The rows come from 4 hidden closed curves, with some noise, and rows from the same curve form a group. Each curve winds through 6 dimensions. The rows are also pushed far along 4 directions, which tell nothing about the answers.
Some rows, each with its group after it:
[-0.65  0.78 -0.11 -1.31 -2.40  0.42  1.55  1.00  0.09  1.22 -3.09 -0.79
  1.96 -1.25  2.48] | (2)
[-2.22  0.20  2.60 -0.26 -5.23  0.01  1.84 -1.62 -2.92  0.16 -1.16 -2.74
 -2.51 -2.53 -1.93] | (1)
[-0.50 -1.05  1.32  3.70  0.19  0.92 -2.05 -0.46  0.03 -0.07  0.39 -2.29
  0.12  0.59 -1.81] | (3)
[ 0.21 -1.01  0.04  2.65  0.79  1.86 -0.52 -0.15  0.19 -1.95  1.48 -1.24
  1.39  3.42 -1.32] | (2)
[ 3.50  1.25 -0.53 -3.32 -0.19 -2.84 -0.33 -0.52  0.03  2.01 -2.91  1.06
 -2.71 -0.76  0.16] | (1)
[-3.77  0.64  0.32  0.46  0.57  3.20  0.74  1.87 -0.30  0.13  2.15  0.10
  2.58 -0.86  3.03] | (0)
[ 0.61 -0.65  0.75 -0.63 -0.30  0.16 -0.71  1.16  0.15  0.95  0.67  1.15
  1.21 -0.03  0.87] | (0)
[ 3.67 -0.42  0.30 -0.64 -1.69 -0.47  0.32  1.29  1.12  0.94 -1.95  0.55
  2.09  0.98  0.60] | (3)
[ 1.30  0.21 -1.66 -1.31  1.32 -0.79 -0.80  0.78  1.65  1.46 -1.92  0.89
  1.61 -0.17  2.13] | (2)
[ 4.48 -0.55  0.40  0.31 -1.56 -1.13  0.07  0.51  1.03  1.63 -2.73 -0.32
  1.33  1.70 -0.04] | (1)
[-0.96  0.54 -2.14 -1.60  0.48 -1.09  1.14  0.52  1.10  1.10 -1.63  1.35
  1.25 -1.65  2.31] | (2)
[-1.49  1.51 -0.91 -3.51  0.47  0.48  0.76  1.82  0.96  1.88 -2.88  1.73
  2.91 -1.74  5.75] | (2)
[-2.08 -0.46  1.50  1.24 -0.86  2.41 -0.84 -0.46 -0.69 -2.42  0.09 -2.09
  0.49  0.15 -0.86] | (3)
[-0.93 -1.46 -0.57  0.61 -2.17  0.54 -0.33 -0.61  1.25 -2.75 -2.54 -1.19
  3.73  1.12  0.30] | (3)
[-2.44 -1.18  0.75  3.97  2.58 -1.16 -1.20 -1.98 -1.05 -0.96  3.03  0.34
 -2.13  1.44 -2.98] | (2)
[ 1.83 -1.16  0.13  3.58  0.07 -0.28 -1.41 -1.32 -0.09 -0.75 -0.08 -2.84
 -1.51  2.33 -3.87] | (1)
[ 0.59  1.81  1.12 -1.39 -2.61  1.15  0.98  0.13 -0.35 -0.12 -3.05 -1.85
  0.55 -0.01  1.77] | (3)
[-0.15  2.06 -0.11  0.03  1.12 -2.58 -0.80 -2.15 -0.53  1.34 -1.66 -0.73
 -4.11 -2.29 -0.52] | (3)
[-5.40  0.99 -0.84 -0.08 -0.29 -0.03  1.42 -0.54 -2.72  0.67  4.42 -0.54
 -3.88 -3.26 -1.25] | (1)
[ 2.22 -1.53  1.93  1.71 -1.45  1.09 -0.37  0.85  0.54 -0.60 -0.96 -0.41
  2.39  1.36 -0.69] | (3)
[-0.05  1.89 -0.79 -2.10  0.48  0.56 -0.05  1.42  0.35  2.68 -0.91  0.00
  0.58 -1.32  3.52] | (1)
[ 1.63 -0.36  1.88  2.10  1.12  1.16 -2.27 -0.97  0.17 -0.10  0.27 -1.48
 -0.28  1.85 -0.86] | (1)
[-2.06  1.08 -0.12  0.04  1.95  1.79 -1.02  0.62 -0.85 -0.02  2.01 -0.57
 -0.94  0.28  1.00] | (2)
[-4.03  0.22 -0.15 -0.95 -0.82  2.63  2.52  1.44 -0.54 -1.31  1.78  0.88
  2.20 -1.25  2.16] | (0)
[ 2.79 -1.50  0.32  1.05  0.02 -0.45 -2.00 -0.61  0.47 -0.16 -2.81 -1.41
  0.12  2.17 -1.86] | (0)
[ 4.43 -0.90  2.25  1.30 -1.58  0.06  0.04 -0.83  1.06 -0.16 -2.63 -0.71
  1.66  2.18 -0.57] | (1)
[ 2.00  2.02 -0.49  0.24  5.14 -1.42 -1.80 -1.28  1.28  1.45  0.49  1.23
 -2.70 -0.13  1.04] | (0)
[ 5.02 -0.95  0.21  1.25  2.34  0.17 -2.32  1.35  2.39  0.93 -0.33  0.80
  2.02  2.34  0.33] | (3)
[ 2.35 -1.85 -0.04 -0.25 -1.39 -0.02  1.23  0.26  2.33 -1.29 -3.34  1.28
  4.94  1.13  1.12] | (2)
[ 3.34 -0.56 -0.53 -0.06 -1.21 -1.46 -0.06 -1.06 -0.12 -0.61 -1.31 -1.00
 -1.17  2.86 -2.42] | (2)
[-0.13  0.95 -1.82 -3.00 -2.29 -0.17  2.65  0.62 -0.19 -0.37 -1.05 -0.28
  0.03 -1.48  0.60] | (2)
[-3.25  2.80 -2.83 -1.37  4.95 -0.92  0.14  0.11  1.84  0.43  1.24  2.98
  0.52 -1.84  4.81] | (3)
[-3.58  0.62 -1.76  2.94  1.51  0.16  0.01 -0.02 -0.80 -0.03  4.18 -1.52
 -2.24 -0.98 -1.74] | (3)
[-0.16 -0.83 -0.79  1.04  2.87  1.87 -2.37  2.09  1.63  0.71  2.84  1.09
  3.43  1.18  2.38] | (0)
[ 3.84 -2.41  0.45 -1.22 -2.43 -0.48 -0.01  1.09  0.97 -0.17 -3.25  0.87
  3.13  2.00 -0.34] | (0)
[ 1.51  0.35 -1.03  2.16  3.70 -0.56 -1.05 -0.44  1.25  0.37  1.25  0.18
 -0.81  1.49 -0.48] | (1)
[ 2.39  1.40 -0.12  0.18  1.25 -0.70 -0.50  0.88  0.85  2.07 -0.56  0.08
 -0.54 -0.23  1.10] | (3)
[-2.99 -1.47  0.65  1.32 -2.63  3.75 -0.25 -0.80 -0.18 -2.35 -0.60 -3.56
  3.08 -0.16 -0.16] | (1)
[-0.23 -0.49  2.27  0.56 -1.34 -0.67 -1.74 -1.40 -2.28  0.32  0.94 -1.28
 -3.92 -0.49 -3.14] | (0)
[ 2.08  1.49  1.28 -0.18  1.72 -1.97  0.60 -1.32  0.83  1.25 -0.56  1.97
 -1.49 -1.34  1.19] | (0)
[ 1.81 -0.24  1.71  2.09  2.21 -0.56 -3.18 -2.02 -0.42 -0.34  1.92 -0.78
 -3.25  1.28 -2.85] | (0)
[ 0.29 -0.51  0.31  1.49 -2.33  0.01  0.64 -1.74 -0.76 -1.65  0.80 -2.22
 -1.60  0.36 -3.26] | (0)
[-2.88 -0.02  1.58  1.71 -2.06  2.30  1.22  0.12 -1.24 -2.05  1.16 -1.73
  0.94  0.13 -0.65] | (3)
[-4.36  0.33 -0.69  1.08 -0.86  2.88  1.59 -0.17 -1.19 -2.19  1.14 -2.33
  0.28 -0.51 -0.35] | (0)
[-1.63 -1.90 -0.41  1.27 -0.29  1.51  1.16  0.32  1.47 -2.19 -0.56  0.51
  4.54  0.31  0.81] | (2)
[-0.74 -2.11  1.44  4.20 -1.18  3.03 -0.68 -0.28  0.19 -2.21  0.66 -2.98
  2.89  2.34 -1.69] | (1)
[ 3.21 -0.60  1.72  1.69  0.32 -1.10 -0.94 -0.88 -0.11  0.49 -1.21 -0.07
 -0.34  3.32 -1.00] | (2)
[ 0.75 -0.37 -0.57  2.39  4.19 -0.42 -1.29  0.22  0.79 -0.42  2.25  1.32
 -0.73  2.04 -1.31] | (1)

New rows, each followed by its group:
[ 7.51 -1.57  0.98 -1.04 -1.22 -0.64 -0.86  0.33  2.23 -0.37 -2.77  0.78
  2.01  2.01 -1.08] | (2)
[-0.95  0.63  0.71 -2.81 -1.79  0.86  1.44 -0.18 -0.99 -0.30 -0.17  0.32
 -0.30 -1.53  1.08] | (1)
[ 1.48 -0.05  1.14  0.50 -1.52 -0.10 -0.99 -0.69 -0.16  0.49 -3.63 -2.35
 -0.38  0.44 -0.67] | (1)
[-2.15 -1.71 -0.56  1.70  0.13  2.20 -1.13  0.34 -0.01 -1.40 -0.51 -2.11
  1.71  0.95 -1.04] | (0)
[-5.14  1.43 -0.16  0.09 -0.15  0.59  0.60  0.88 -2.72  1.82  2.50 -0.70
 -2.25 -1.67  0.73] | (2)
[-2.33  0.36 -1.83  3.06  2.35 -0.53 -0.12 -0.30 -0.01 -0.15  3.83 -0.59
 -1.82 -0.41 -1.76] | (3)
[-5.26 -0.02 -0.01  0.70  0.68  4.04 -0.25  2.19 -1.68 -0.92  3.61 -0.85
  0.91  0.07  1.05] | (1)
[ 0.52  0.67 -1.21 -2.94 -1.00  0.38  0.18  1.31  0.20  0.94 -2.40  0.11
  1.76  0.83  2.75] | (2)
[-2.36  1.66 -0.12 -0.83  0.23 -1.82  1.03 -2.47 -1.96  0.23  1.73 -0.35
 -5.53 -3.02 -1.99] | (1)
[-1.66 -0.81 -0.42  2.04  3.28  1.31 -1.98  0.60  1.98 -0.85  0.85  0.80
  3.25  0.61  1.95] | (3)
[-1.53 -1.28  0.97  1.21  2.40  1.75 -0.22  0.75  0.84 -0.40  3.20  2.33
  2.87  0.10  1.75] | (1)
[ 5.15 -0.03  2.33 -2.85 -1.89 -0.95  0.12 -0.40  0.92  0.43 -4.73  1.02
  0.67  0.01  0.97] | (2)
[-3.46  0.68 -1.33  1.77  2.03  1.33 -0.98  0.00 -1.23  0.43  4.18 -1.69
 -2.35 -0.54 -1.17] | (1)
[ 6.34 -0.91  1.82 -0.93  0.11  0.98 -1.01  0.46  2.37 -1.28 -4.49  1.01
  3.70  4.06  1.43] | (1)
[-2.45 -0.34  0.31 -0.84  1.20  1.40  0.81  0.18  0.66 -1.25  0.54  1.90
  2.26 -1.30  2.10] | (1)
[-1.19 -1.80  0.40  3.61  2.33  0.38  0.20 -0.33  0.12 -1.79  3.87  1.48
  0.70  2.38 -1.81] | (2)
[ 1.85 -0.43 -0.52  0.41  0.59 -2.77 -1.46 -1.76 -0.03  0.33 -1.17 -0.09
 -2.45  1.10 -2.32] | (2)
[ 4.21  0.77  0.96 -2.68 -0.66 -3.19 -1.13 -0.42  0.70  1.94 -3.77  1.58
 -1.10 -0.30  0.94] | (3)
[ 2.71 -0.20 -0.15  2.94  3.40 -0.56 -1.50  0.30  2.15  0.55  1.22  1.12
  1.26  2.07  0.30] | (3)
[-0.39 -1.36  1.27  2.18  0.84  3.22 -0.86  0.47  0.43 -2.79  0.70 -0.81
  2.60  2.92 -0.29] | (1)
[-0.31  1.39 -0.55 -1.46  2.07 -1.45 -1.35 -0.38 -0.25  1.97  2.19  1.29
 -2.98 -2.20  0.78] | (0)
[ 3.88  0.38  0.68 -0.72 -0.15 -3.00 -0.91 -1.73 -0.64  0.06 -0.19  0.29
 -4.37  0.77 -3.35] | (3)
[ 1.68  0.87  0.70  0.00 -0.29 -1.05 -0.36 -0.78 -1.11  0.69  1.98 -0.40
 -3.37  0.16 -1.73] | (0)
[-0.37  0.19 -0.55 -1.36  0.17  0.47 -0.18  1.53 -0.51  1.39 -1.92  0.00
  0.07  0.11  1.00] | (0)
[-0.64 -1.74  1.06  2.59  1.75 -0.02 -2.52 -0.27 -1.23  0.18  1.26 -0.69
 -2.11  1.55 -3.27] | (0)
[ 3.25 -0.34  0.74 -1.10  1.28  0.08  0.15  1.45  1.68 -0.03 -2.68  2.61
  3.04  1.89  2.34] | (1)
[-6.46  0.61 -3.01 -1.22  1.18  1.48  1.73  1.32 -1.04 -0.90  3.83  1.07
  0.51 -1.31  1.70] | (2)
[-2.96 -0.06 -0.48  1.42  1.09  0.30 -1.28  0.67 -1.64  1.02  2.81 -0.71
 -1.34  0.78 -0.54] | (2)
[ 3.56  2.35  0.34 -2.86 -0.81 -2.96 -1.30 -0.51 -0.28  3.92 -3.19 -0.55
 -3.67 -1.67  0.83] | (0)
[ 1.63  0.03  2.25  0.77 -1.09  1.24 -0.41 -1.26 -0.43 -1.59  0.67 -1.22
 -0.58  1.35 -1.23] | (0)
[-0.17  1.03 -1.80 -4.84 -2.63  0.00  2.26  1.39  1.23  1.81 -3.79  0.90
  3.40 -3.06  4.71] | (1)
[ 4.50  1.44  2.09 -0.55 -0.17 -2.28  0.46 -1.87  0.47 -0.58 -2.43  0.96
 -1.65  1.83 -0.14] | (3)
[-1.89  0.24 -0.38 -0.42 -1.52 -0.48  0.11 -0.61 -1.75  0.20  1.35 -1.62
 -3.66 -2.89 -2.84] | (2)
[-3.61 -0.03  0.61 -0.22  0.55  2.93  1.86  0.07 -0.04 -2.19  2.06  0.92
  2.30 -1.04  2.02] | (1)
[-1.18  1.94  0.45 -0.96  3.37 -0.95 -0.92 -1.12 -0.11  1.02  3.29  2.30
 -2.81 -2.61  1.62] | (0)
[-5.37  1.24 -2.84  0.43  0.17  0.24  0.84 -0.06 -1.39 -0.47  3.27 -1.44
 -2.15 -2.23 -0.83] | (3)
[ 1.31  0.78 -1.23 -1.97 -0.02 -1.84  0.01 -1.15  0.71  1.12 -2.03 -0.08
 -1.25 -1.63  0.35] | (1)
[-0.39  1.18  1.52 -0.38  0.98 -1.08  0.40 -1.98 -1.58  0.35  2.08  0.93
 -4.10 -1.61 -1.00] | (1)
[-0.37 -2.74 -0.41  0.46 -2.13  2.08 -0.01  0.43  0.02 -3.43  0.56 -0.93
  3.08  2.75 -1.79] | (2)
[-0.90  0.84  1.23  0.14 -3.60 -0.33  1.09 -0.92 -0.77 -0.64 -2.79 -1.97
  0.43 -0.24  0.44] | (3)
[ 2.61 -0.47  0.66  0.05  1.62 -0.48  0.49  0.29  1.65  0.08  0.00  2.62
  1.36  0.09  0.80] | (2)
[-0.88  0.03  1.65  2.35  0.23  1.14  0.30 -0.64 -0.37 -1.98  1.64 -0.30
  0.16  1.44 -0.81] | (3)
[ 3.99  0.36  0.51  0.65  0.52 -2.22 -1.26 -2.27  1.44  0.31 -1.16 -0.27
 -1.21  0.18 -1.14] | (0)
[-4.08 -1.44  0.43  2.54  1.02  0.86 -0.81 -0.72 -0.44 -0.36  2.77 -0.40
  0.24 -1.65 -0.91] | (1)
[-0.88  1.58  0.55  0.42 -1.71  0.75  0.46 -0.55 -0.49 -0.69 -1.46 -2.25
 -0.21  0.31  0.64] | (3)
[-0.52  2.23  0.65 -5.33 -2.26  1.72  1.94  0.29 -0.12  0.27 -3.31  0.35
  1.43 -2.56  4.68] | (1)
[ 1.14  0.67 -0.46  0.82  0.20 -1.98 -1.31 -0.18 -0.44  2.51 -1.30 -1.40
 -2.69 -0.23 -1.15] | (1)
[-4.21  1.43 -1.70  0.54  1.79  2.21  0.58  1.03 -0.99 -0.31  3.33 -0.92
 -0.64 -0.25  0.97] | (2)
[-2.79  1.67  0.43 -1.76 -0.32 -1.63 -0.55 -0.07 -2.56  2.78  0.42 -0.13
 -4.35 -2.83 -0.01] | (2)
[-2.50  2.79 -2.78 -3.68 -0.01 -0.99  1.96  0.77  0.80  0.62 -1.43  1.63
  1.29 -2.02  4.99] | (3)
[ 4.84  0.56  1.49  1.08  1.96 -1.73 -0.44 -1.29  1.16  0.96 -2.33  0.62
 -1.11  1.80 -0.42] | (0)
[-2.67 -0.18  2.00  2.37  1.05  0.48 -0.01 -2.18 -1.91 -1.18  3.95 -0.33
 -3.41 -0.77 -2.91] | (1)
[-0.27 -0.02 -0.54  0.77  1.41  1.55 -1.45  1.80  0.14  0.28  2.58 -0.14
  0.85  1.12  0.39] | (3)
[-1.74  1.70 -2.41 -3.64  0.58 -0.09  0.97  1.70  0.25  2.27  0.62  1.54
  0.24 -2.60  3.38] | (1)
[ 0.75  1.57  0.57  0.02  2.79 -1.85  0.47 -2.00  0.85  1.34 -0.37  1.63
 -2.15 -1.96  1.04] | (1)
[-0.85 -0.70 -0.61 -0.06 -0.61 -0.59 -0.19 -0.33 -0.13 -0.13 -1.44 -0.28
  0.77  1.36  0.09] | (2)
